There are 10 hidden switches. A switch that is on adds its own fixed numbers to the row, and there is some noise. The rows also spread widely along 12 directions, which tell nothing about the answers.
Some rows, each with its switches (1 for on, 0 for off) after it:
0.472 -0.438 2.977 0.696 -0.163 0.430 -1.510 -1.343 -3.187 0.657 1.941 -1.126 0.431 -0.806 1.505 -2.914 -3.759 -1.585 -1.585 0.979 -0.174 -1.610 -1.545 -2.541 1.578 -1.307 -1.657 -1.292 0.121 2.478 -0.405 -1.506 | 0 0 1 0 1 0 0 0 1 1
-1.441 -1.036 -2.387 -0.055 0.552 -0.239 -0.706 1.138 -1.619 0.951 2.392 -0.122 0.605 0.124 0.807 1.220 2.028 0.618 -1.503 -3.351 -1.005 -1.565 0.017 -1.654 -1.370 -4.479 -1.202 -0.899 1.581 1.696 -1.933 -1.702 | 0 0 1 1 1 1 0 1 1 0
-1.055 1.685 0.375 -0.135 -1.662 0.175 -0.409 0.800 -3.271 -1.364 1.098 1.195 0.587 0.836 0.309 -0.880 -2.862 -0.178 -1.920 -0.122 1.484 0.601 0.602 -0.851 1.691 -0.656 1.180 -0.672 1.050 -0.795 0.879 -0.014 | 0 0 1 1 1 1 1 0 1 0
2.413 1.278 -1.518 0.052 -3.497 -0.518 -1.921 -1.086 -3.257 0.124 1.693 -0.944 -0.560 0.163 0.801 0.312 -1.259 0.264 -4.152 3.850 0.716 -0.480 2.332 -0.196 -0.909 -1.067 -0.538 0.232 -1.158 1.858 -0.413 1.876 | 0 1 1 0 1 1 0 1 0 0
-0.598 4.325 -2.906 -1.046 -0.403 -1.155 0.672 1.545 -0.878 1.803 2.594 2.200 1.741 0.106 -1.416 0.816 1.274 -0.472 -0.763 -0.273 -0.712 -1.509 -0.218 -0.681 0.574 0.279 0.823 -0.123 1.911 -0.128 1.316 0.248 | 1 0 0 1 0 0 0 0 0 1
-0.003 1.025 3.032 2.337 -2.806 -0.259 1.455 0.176 -1.631 -4.486 0.021 1.469 0.227 0.242 -0.244 -1.756 -0.852 -0.949 -0.803 2.991 -0.060 -0.164 1.186 0.985 1.678 2.818 2.319 -1.852 0.921 1.667 0.961 1.669 | 0 0 0 1 1 1 0 0 0 1
-1.894 -0.170 1.841 0.764 -0.535 -0.188 3.445 2.231 0.342 -3.993 0.207 0.351 1.356 1.197 0.254 -0.548 3.553 0.098 1.883 -1.582 -1.102 1.292 -0.537 2.696 -0.814 2.372 1.429 -0.123 2.499 2.637 -0.912 2.108 | 0 0 1 1 0 1 0 1 1 0
0.238 -0.631 0.952 0.045 -0.280 1.027 -0.196 0.132 -0.088 -0.690 2.993 -1.854 0.897 -0.451 0.794 -0.917 -0.281 0.204 0.521 0.601 0.715 -1.503 -0.836 -2.268 0.463 -1.042 -2.475 -1.270 1.217 1.649 -1.673 0.415 | 0 0 1 1 0 1 0 1 0 1
0.863 -0.461 0.713 1.689 -1.237 -0.294 -0.391 0.707 2.292 -0.260 1.778 0.202 -2.483 0.473 0.224 -0.286 -1.955 0.190 -1.749 0.200 -2.228 -1.924 1.799 -1.945 2.563 -0.595 -0.918 0.890 1.101 3.260 2.216 -2.012 | 1 0 1 1 1 0 0 1 0 1
0.798 -1.004 -0.086 -0.634 -0.462 1.735 1.619 0.362 1.532 -0.345 3.942 -2.359 1.383 -0.922 -0.380 0.867 3.508 0.644 1.100 -0.253 0.957 0.599 0.612 0.904 -1.310 1.073 -1.156 0.603 1.174 0.133 -1.400 2.567 | 1 1 0 1 0 1 1 0 1 1
-1.232 1.634 -1.474 0.969 1.428 -0.268 0.258 1.577 -2.299 0.933 2.402 1.935 2.264 0.763 -0.656 -0.767 -1.491 -0.680 -0.827 -1.173 0.981 -2.650 -0.603 -3.180 0.707 -1.806 -0.304 -3.049 1.949 -1.056 0.508 -2.316 | 0 1 0 0 1 0 0 0 0 0
-1.495 -1.421 3.036 0.889 0.957 0.375 1.361 1.049 0.972 -1.867 0.736 0.750 1.199 -0.955 -0.679 -1.411 1.604 -1.662 1.767 -1.599 -0.476 -0.651 -1.182 -0.261 0.794 1.417 -0.159 -1.693 2.039 0.847 0.175 0.231 | 0 0 0 0 0 0 0 1 0 1
-0.140 -0.379 -0.098 -0.462 -2.642 -0.123 -0.947 1.389 -2.420 -1.208 -1.560 2.795 -0.396 0.063 -0.562 0.038 -1.711 -0.166 -3.719 0.376 0.575 0.909 2.763 1.741 0.729 0.489 1.590 0.256 -0.239 -1.897 2.785 0.413 | 0 1 1 0 0 0 1 1 1 1
-0.024 -1.572 0.985 0.400 0.259 0.871 2.118 1.011 1.052 -2.833 1.822 -1.929 0.298 0.864 0.700 0.841 2.863 1.867 0.627 0.264 -0.735 2.776 0.211 2.307 -1.113 -0.995 1.816 -0.328 0.614 0.283 -0.867 1.681 | 0 0 1 0 1 0 1 0 1 1
-2.633 -3.252 3.882 1.236 2.059 0.828 -0.016 0.417 -0.504 -2.449 2.960 0.506 1.367 -1.903 -0.966 0.902 1.778 -0.502 -0.410 -2.619 -1.053 2.270 -0.144 -1.164 -0.916 -4.083 1.008 -1.520 1.222 -1.423 -0.223 -1.273 | 0 1 1 1 1 1 0 1 0 0
-0.778 1.084 -3.370 -0.163 -1.444 0.177 0.387 2.156 0.122 -1.589 -0.486 0.782 0.055 1.247 0.174 1.586 2.760 1.333 -0.578 -1.433 1.225 -0.584 1.352 1.254 -0.708 0.005 0.373 -1.098 1.322 -0.777 -1.643 2.239 | 0 0 1 0 0 0 0 1 0 0
1.606 -4.432 1.519 0.670 -2.347 -1.030 0.945 0.458 -1.678 -0.429 -0.140 1.915 0.088 -0.732 0.057 -2.671 -1.547 -0.444 -2.680 2.993 0.200 -0.208 1.532 0.224 -1.215 1.926 -2.975 -0.672 -1.331 0.251 2.752 -1.400 | 1 0 1 0 1 0 0 1 1 0
-0.397 0.453 1.688 -0.629 -0.171 -1.214 -0.295 -0.617 -1.617 0.921 2.714 -0.515 1.032 -1.468 0.166 -0.908 1.169 -2.156 -0.537 -0.270 -1.559 0.309 -1.155 -0.408 -0.894 -0.024 -0.379 1.202 0.993 3.064 0.204 0.985 | 0 0 1 0 1 1 0 1 1 0
0.569 2.728 -2.284 -1.912 -1.183 -0.902 -0.636 0.741 -0.439 3.246 1.996 0.663 0.048 -0.240 -0.576 0.867 -0.329 -0.943 -1.424 -0.913 -1.054 -1.306 0.877 -0.993 -0.190 0.228 -0.177 3.460 1.209 2.154 2.028 0.688 | 0 1 1 1 0 1 0 1 0 1
-1.621 -1.940 3.940 -0.402 -0.164 -0.922 -0.444 0.775 1.545 -0.557 -0.110 2.863 -1.529 0.549 -1.676 -0.547 0.704 -3.354 -0.068 -2.907 0.046 3.652 -0.726 -2.193 -0.408 0.691 0.542 0.526 0.449 1.961 2.756 -1.252 | 0 0 0 0 0 1 0 1 0 0
-0.778 1.680 -1.933 -0.507 -1.037 -1.172 2.299 2.648 -1.103 -1.891 0.135 1.713 0.516 2.681 0.421 0.104 -1.058 2.753 -1.102 1.826 -0.746 0.967 0.976 1.575 0.060 -0.919 1.958 -0.640 0.904 -0.599 1.391 -0.820 | 0 0 1 0 0 1 0 1 1 0
-0.059 -4.400 3.605 -1.122 0.590 0.079 0.666 0.086 -0.964 -0.830 0.488 0.489 0.459 0.369 -0.266 -0.745 -0.031 -0.239 -0.228 -0.464 0.871 4.422 -0.485 0.138 -2.373 -1.653 -0.305 -0.907 -1.173 -1.502 0.984 -1.018 | 0 0 0 0 1 0 0 1 0 0
-0.419 0.070 1.947 1.663 0.215 -0.330 1.147 1.470 -0.434 -2.051 5.159 0.470 2.117 1.373 -1.500 -0.683 1.498 -1.100 0.191 0.947 1.215 0.857 -0.863 -3.371 -0.598 -1.129 -1.325 -3.981 1.787 1.606 -0.321 -0.704 | 1 1 0 1 1 1 0 1 0 0
-0.906 -2.171 1.394 1.463 -1.570 0.614 -3.065 0.988 -3.642 -2.073 -0.647 2.541 -0.948 0.303 -0.322 -0.189 -2.635 -1.260 -4.744 -1.577 1.361 0.635 2.029 -2.023 1.494 -3.420 0.679 -3.067 -0.016 -1.274 1.403 -1.745 | 0 1 1 0 1 0 1 1 0 1
-0.731 -0.889 1.906 -0.174 -1.317 -0.586 0.619 0.260 -5.556 -1.708 0.253 0.718 2.146 0.242 0.654 -2.144 0.576 -1.813 -1.817 0.025 0.691 2.248 -1.273 0.691 -1.799 0.297 0.700 -1.660 0.141 1.723 -0.205 0.989 | 0 0 1 0 1 1 1 0 1 0
-0.482 -0.019 -0.053 -0.208 0.713 0.831 1.842 2.876 1.918 -1.467 2.987 0.053 0.117 2.938 0.197 0.376 -1.481 3.239 0.545 -0.523 0.302 1.348 0.725 -0.402 1.278 -2.427 0.164 -1.223 1.546 -2.171 0.947 -1.577 | 1 0 1 1 1 0 0 1 1 1
-0.292 -1.751 -0.003 1.959 -2.188 -0.753 -1.129 -0.180 -0.150 -1.278 -0.309 1.695 -0.907 -2.033 -0.518 -0.394 1.764 -2.044 -2.063 0.051 -0.549 -3.218 1.537 -1.305 0.278 1.065 -1.384 -1.432 0.695 2.701 -0.195 0.024 | 0 0 0 0 0 1 0 1 0 0
0.998 2.595 -3.618 0.244 -3.084 -0.006 0.360 1.926 -1.185 0.181 0.132 0.348 -1.251 2.571 0.896 -0.175 -3.385 1.479 -3.183 0.169 -0.311 -2.765 3.051 -0.022 2.522 0.678 -0.322 1.715 1.628 2.624 1.793 -0.716 | 1 1 1 1 0 1 1 1 0 0

New rows, each followed by its switches (1 for on, 0 for off):
-0.985 -2.690 0.095 1.199 1.276 3.558 0.351 0.777 2.701 -1.833 2.054 -2.871 -0.703 -0.812 1.363 1.022 0.467 2.642 0.812 -3.298 0.180 -1.655 0.771 -0.581 2.250 -2.519 -1.410 -0.753 2.064 -1.181 -2.514 -0.581 | 1 0 1 1 0 0 1 0 0 1
-0.592 -3.164 -0.823 0.723 0.639 -0.297 2.181 2.404 0.299 -1.543 2.706 2.010 1.296 0.528 -1.110 1.597 2.320 2.455 -1.460 0.988 -0.747 2.221 1.511 0.044 -3.070 -3.535 1.237 -1.495 -0.053 -2.772 1.570 -1.904 | 0 1 1 1 1 1 0 0 1 1
-0.617 -2.656 2.356 0.259 0.323 0.343 -0.492 0.061 1.420 -1.515 2.697 -0.136 -0.610 -0.648 -0.912 0.496 1.287 -0.922 -0.222 -0.867 0.418 2.106 0.353 -2.024 -0.166 -1.975 -0.129 -1.014 0.642 0.092 0.716 -0.500 | 0 0 0 0 1 1 1 1 0 0
0.565 -0.166 -0.398 -2.184 -2.009 -0.458 -0.115 1.153 0.087 1.307 0.128 0.750 -0.792 1.851 -0.219 -0.103 1.346 -1.361 -0.739 -2.460 1.277 2.124 0.144 0.092 -1.220 1.505 -1.024 1.099 0.260 2.169 0.676 1.129 | 1 0 0 0 0 1 0 1 1 1
-0.820 2.101 -1.055 0.667 -0.432 0.340 0.197 1.375 0.595 -0.923 3.464 0.669 1.513 -0.505 -1.503 0.486 2.457 -1.825 0.312 0.001 1.876 -0.574 -0.367 -2.703 -0.093 1.220 -0.358 -1.291 2.068 0.370 -0.130 2.042 | 0 1 1 0 0 1 1 0 0 0
-0.271 0.979 1.412 -2.507 -0.476 0.731 0.135 -0.703 0.137 0.593 -0.462 -1.790 -1.099 0.694 1.099 0.515 -0.088 -0.230 0.641 -3.157 -0.410 2.542 -0.063 2.465 0.001 0.594 1.553 3.646 0.713 1.799 -0.426 2.126 | 0 0 0 0 0 1 0 1 0 0
-0.088 -2.487 2.829 1.535 -0.529 1.466 2.233 1.010 0.483 -3.718 0.035 -0.549 -1.009 2.121 0.296 -0.477 -0.981 0.972 -0.573 -0.659 0.543 3.151 1.752 1.511 0.735 0.415 1.778 -0.347 0.593 0.235 1.302 -0.441 | 1 1 0 0 1 1 1 0 0 0
-0.429 -2.676 -1.003 1.764 0.482 -1.033 2.482 1.552 -2.437 0.247 -0.796 1.820 1.790 0.077 0.030 -1.139 2.957 -1.292 -1.093 -2.035 -1.666 -2.400 0.036 0.825 -2.636 0.874 -0.424 -1.183 1.175 3.029 0.309 -1.224 | 0 1 0 0 1 0 0 0 0 0
0.316 -2.146 -0.218 1.999 -0.069 -0.920 0.136 0.831 0.268 -0.810 3.881 0.714 1.012 -0.807 -0.667 0.049 2.003 0.460 -1.187 2.357 -1.120 -2.436 0.595 -2.399 -0.754 -2.792 -1.738 -3.580 0.715 1.307 -0.493 -2.019 | 0 0 0 1 1 0 0 1 1 1
1.655 1.122 -3.257 0.062 -0.707 0.630 1.622 1.246 -1.570 0.920 2.628 -2.037 2.455 0.692 0.876 -0.441 1.306 1.284 0.565 0.710 1.022 -4.499 0.804 0.554 -0.933 0.759 -2.250 -1.159 1.866 1.493 -2.283 2.139 | 0 1 0 1 1 0 0 1 0 1
1.488 -1.209 1.208 -0.108 -1.363 1.246 1.080 0.248 0.164 -2.913 3.118 -1.924 -0.298 2.075 1.037 0.515 -1.240 3.665 -0.489 4.155 1.782 3.715 1.032 0.203 -0.923 -2.729 0.558 -1.473 -1.299 -1.832 -1.006 0.691 | 0 0 1 1 1 1 0 0 1 1
0.115 -2.050 -1.847 1.454 -2.279 0.450 0.516 1.125 -1.449 -2.724 -1.525 0.866 -0.851 -0.694 1.259 0.607 -0.635 2.858 -3.705 0.853 -1.512 -2.365 4.107 3.042 1.364 -1.259 1.106 -1.117 0.371 -1.714 0.595 -0.038 | 1 0 1 0 1 1 0 1 0 1
0.532 0.647 -1.923 -0.885 -1.562 0.908 -1.782 1.214 -1.725 0.791 1.207 0.662 -1.572 3.170 0.889 0.764 -3.859 2.255 -3.227 -1.107 2.436 1.406 1.491 -1.961 1.097 -3.979 -0.555 -1.020 -0.527 -2.028 0.186 -1.963 | 1 0 1 1 1 0 0 0 1 1
0.484 0.412 -1.369 -2.730 0.505 0.567 -0.149 -0.348 -0.168 2.949 2.074 -0.728 0.426 -1.514 0.392 0.916 -2.409 2.316 -1.058 -0.316 -0.408 -0.534 1.910 1.828 0.968 -1.670 -0.224 2.419 0.279 -4.397 1.366 -0.317 | 1 0 0 0 1 0 0 1 1 0
-0.277 -1.786 2.754 1.255 -1.808 0.679 -1.645 -1.042 1.381 -1.317 0.609 0.360 -2.397 -1.996 -0.217 0.494 -0.476 -0.649 -1.937 -1.643 -0.837 -0.698 2.891 0.553 2.259 0.102 -0.049 1.061 0.489 0.544 0.472 -0.056 | 1 0 0 1 1 0 0 1 1 0
-0.051 -1.345 -0.813 -1.253 -0.432 0.776 0.417 -0.071 1.229 0.657 1.128 -0.898 0.079 -2.376 0.131 1.612 2.315 1.023 0.161 -1.779 -0.278 -0.535 1.728 2.106 -1.087 0.293 -0.414 2.902 0.637 -1.718 -0.234 2.506 | 0 0 1 1 1 0 0 1 0 0
-0.160 2.368 1.005 -1.524 -1.358 0.762 -0.965 0.924 -1.540 -0.094 1.291 0.212 0.029 1.839 -0.011 0.162 -2.040 -0.053 -0.940 -1.040 1.712 1.982 0.485 0.049 0.756 -0.372 0.799 0.861 0.686 -0.299 0.248 1.432 | 0 1 1 1 0 0 0 1 1 1
-1.307 1.163 -2.330 2.306 -0.364 -1.538 2.001 2.681 -2.888 -2.190 1.507 2.476 2.357 0.868 -0.259 0.154 1.169 1.654 -2.386 2.004 -2.425 -2.749 1.059 0.794 -0.398 -1.896 1.130 -2.759 1.762 1.139 0.137 -1.891 | 0 1 1 1 0 0 0 1 1 0
-0.239 -4.468 4.216 1.587 -0.629 0.040 -0.320 -0.689 -3.828 -1.646 1.150 0.429 1.820 -2.229 0.259 -3.127 -0.417 -2.293 -1.978 1.673 0.214 -0.293 -0.767 -1.368 -1.449 -0.170 -2.666 -2.606 -0.502 2.095 -0.565 -1.157 | 0 1 1 0 0 1 0 1 1 0
-1.634 -0.733 -0.448 1.889 1.838 0.558 2.032 1.794 -1.604 -2.185 1.116 0.704 1.643 0.304 0.648 -0.292 -2.780 3.002 -1.064 0.250 -1.609 -2.601 1.682 0.457 1.907 -3.674 1.687 -2.676 2.069 -2.649 0.711 -3.341 | 0 1 0 0 1 1 0 1 0 0
0.975 2.128 -2.339 2.637 -1.283 -0.565 0.380 1.985 -0.677 -2.503 4.134 -0.049 0.748 2.426 -0.204 0.873 0.680 2.051 -1.982 3.994 -0.148 -2.096 1.350 -2.162 0.052 -3.028 0.026 -3.932 1.290 1.990 -1.042 -0.337 | 0 1 1 1 1 0 0 1 0 1
-1.193 4.010 0.042 -0.984 -0.277 -1.083 -1.975 0.119 -0.002 1.602 3.277 1.740 0.662 -1.933 -1.313 0.115 -0.978 -2.087 -0.799 0.321 -0.267 -1.335 -0.565 -2.524 2.103 0.031 0.002 0.631 1.714 -0.231 1.507 0.365 | 0 0 1 0 0 0 0 1 1 0
0.202 -3.832 -0.845 -0.491 0.205 -1.124 1.429 1.270 -0.905 1.991 0.099 2.420 0.323 0.664 -0.603 -0.417 0.697 -0.186 -1.324 -1.517 -0.314 0.667 0.048 -1.137 -3.153 -0.898 -1.378 0.362 -0.628 0.493 2.318 -3.091 | 0 0 0 1 1 0 0 0 0 0
0.102 -2.720 0.230 1.736 0.468 0.617 1.666 1.898 0.366 -3.248 2.542 -0.003 0.530 1.363 0.117 0.105 -0.961 3.370 -0.842 2.482 -0.537 -0.242 1.491 -0.982 0.822 -3.936 0.240 -3.795 0.760 -1.498 0.577 -2.841 | 0 0 0 1 1 0 1 1 0 1
0.580 -1.567 0.315 -1.669 1.081 -0.511 1.185 -0.091 -0.429 2.099 3.404 -0.985 1.257 -0.802 -0.131 0.854 1.488 0.655 -0.959 -0.396 -1.899 1.963 0.512 1.522 -2.455 -1.907 -0.097 1.896 0.080 0.123 1.070 -0.581 | 1 1 0 0 1 1 0 1 1 0
1.214 1.390 -1.016 0.977 -1.862 -0.861 1.760 1.142 2.469 -1.958 3.220 0.613 -0.484 1.056 -0.560 0.295 0.167 1.517 -0.308 5.124 0.465 0.443 1.463 -0.975 -0.141 0.948 0.533 -0.612 0.225 -0.114 1.531 0.815 | 0 0 1 0 1 1 0 0 1 0
-0.640 0.959 1.209 2.798 -0.429 0.767 1.402 1.532 -0.296 -3.906 2.566 -1.070 0.823 1.160 0.321 -0.021 1.117 1.039 -0.527 0.273 -1.872 -1.576 0.914 1.130 2.366 -0.681 1.166 -2.495 2.797 3.150 -1.439 -0.155 | 1 1 0 1 0 0 1 1 1 1
-0.912 -0.229 0.918 1.113 -2.052 0.762 -2.151 0.975 -2.564 -1.405 0.021 2.190 -1.116 1.700 -0.047 -1.393 -3.988 -1.241 -3.256 -1.539 2.722 0.233 0.360 -3.864 2.683 -1.235 -1.356 -2.655 0.468 0.227 0.770 -2.581 | 1 0 1 1 0 0 1 0 0 0
-0.535 -2.204 1.724 -0.279 -0.240 0.106 0.190 -0.561 -4.401 -0.347 0.246 -0.016 1.456 -0.504 0.944 -0.750 0.596 -0.597 -2.129 -0.296 -0.466 2.281 -0.741 1.205 -2.711 -1.456 0.220 -0.155 -0.793 1.238 -0.926 -0.211 | 0 1 1 0 0 1 0 0 1 0
0.942 -2.089 -1.491 1.017 -0.754 -0.564 2.671 1.425 0.427 -1.875 -0.210 -0.733 -0.273 1.598 1.245 -0.082 1.392 2.669 -0.672 1.960 -2.336 -1.176 1.205 1.829 -1.138 -0.865 0.280 -1.027 0.331 2.866 -0.222 -1.019 | 0 0 0 0 0 1 0 1 0 1
-0.550 -3.204 1.958 0.618 0.747 1.248 1.836 2.424 -1.812 -2.667 4.240 -0.164 2.930 1.196 -0.255 -1.171 -0.052 1.230 -0.172 0.443 1.711 1.874 -0.279 -1.500 -0.892 -2.687 -1.562 -4.055 1.295 -1.802 0.022 -1.394 | 1 1 1 1 1 1 1 1 1 1
1.164 0.317 1.762 0.948 -3.190 0.880 -2.999 -0.701 -2.038 -1.527 2.583 -1.512 -1.999 1.849 0.486 0.158 -1.533 -1.465 -3.488 -0.487 2.008 1.980 1.349 -2.732 0.904 -1.793 -1.084 -0.668 0.066 4.204 -1.046 0.812 | 1 1 1 1 1 1 1 1 0 0
-1.658 -0.205 -0.902 0.277 0.478 0.657 1.716 3.497 2.311 -2.516 3.116 0.384 0.953 1.897 -0.929 1.107 3.272 0.769 1.811 -2.475 1.218 0.976 0.059 -1.806 -0.234 -1.159 0.315 -1.994 2.931 -0.354 -0.068 0.902 | 0 0 1 1 1 1 1 1 0 1
1.628 0.086 1.207 -1.313 -2.209 0.251 -0.868 -0.528 -0.023 1.220 1.480 -0.577 -0.557 -0.809 0.080 -0.922 -1.722 -1.034 -1.240 1.698 0.605 0.289 1.107 -0.122 0.055 1.883 -1.111 2.409 -0.365 1.093 1.509 1.822 | 0 1 1 0 0 1 0 1 1 1
2.074 -0.099 1.957 1.378 -1.799 -1.203 0.395 -0.336 1.077 -1.184 3.598 0.351 -0.351 0.142 -1.494 -0.056 0.200 -0.565 -1.329 4.835 -0.469 0.875 1.581 -1.363 -0.782 0.609 -0.284 -0.143 -0.488 2.345 2.055 0.094 | 0 1 0 1 1 0 0 1 0 0
0.163 0.478 -2.566 -0.024 0.111 -1.350 2.098 3.034 -1.797 -1.145 1.933 0.928 0.563 4.903 0.564 0.209 -0.515 2.291 -1.867 1.554 -0.634 2.674 -0.573 -1.674 -1.522 -4.006 1.761 -2.336 0.432 1.602 1.652 -2.690 | 0 0 1 0 1 1 1 0 0 1
-0.026 3.523 -1.237 0.245 0.296 1.161 0.184 1.005 -1.861 -0.960 4.955 -2.139 2.534 0.695 0.618 0.188 -1.450 1.951 0.095 1.603 0.930 -2.139 0.089 -1.501 1.563 -2.896 0.042 -2.253 2.382 -0.940 -1.967 1.107 | 0 1 1 1 1 1 0 1 0 1
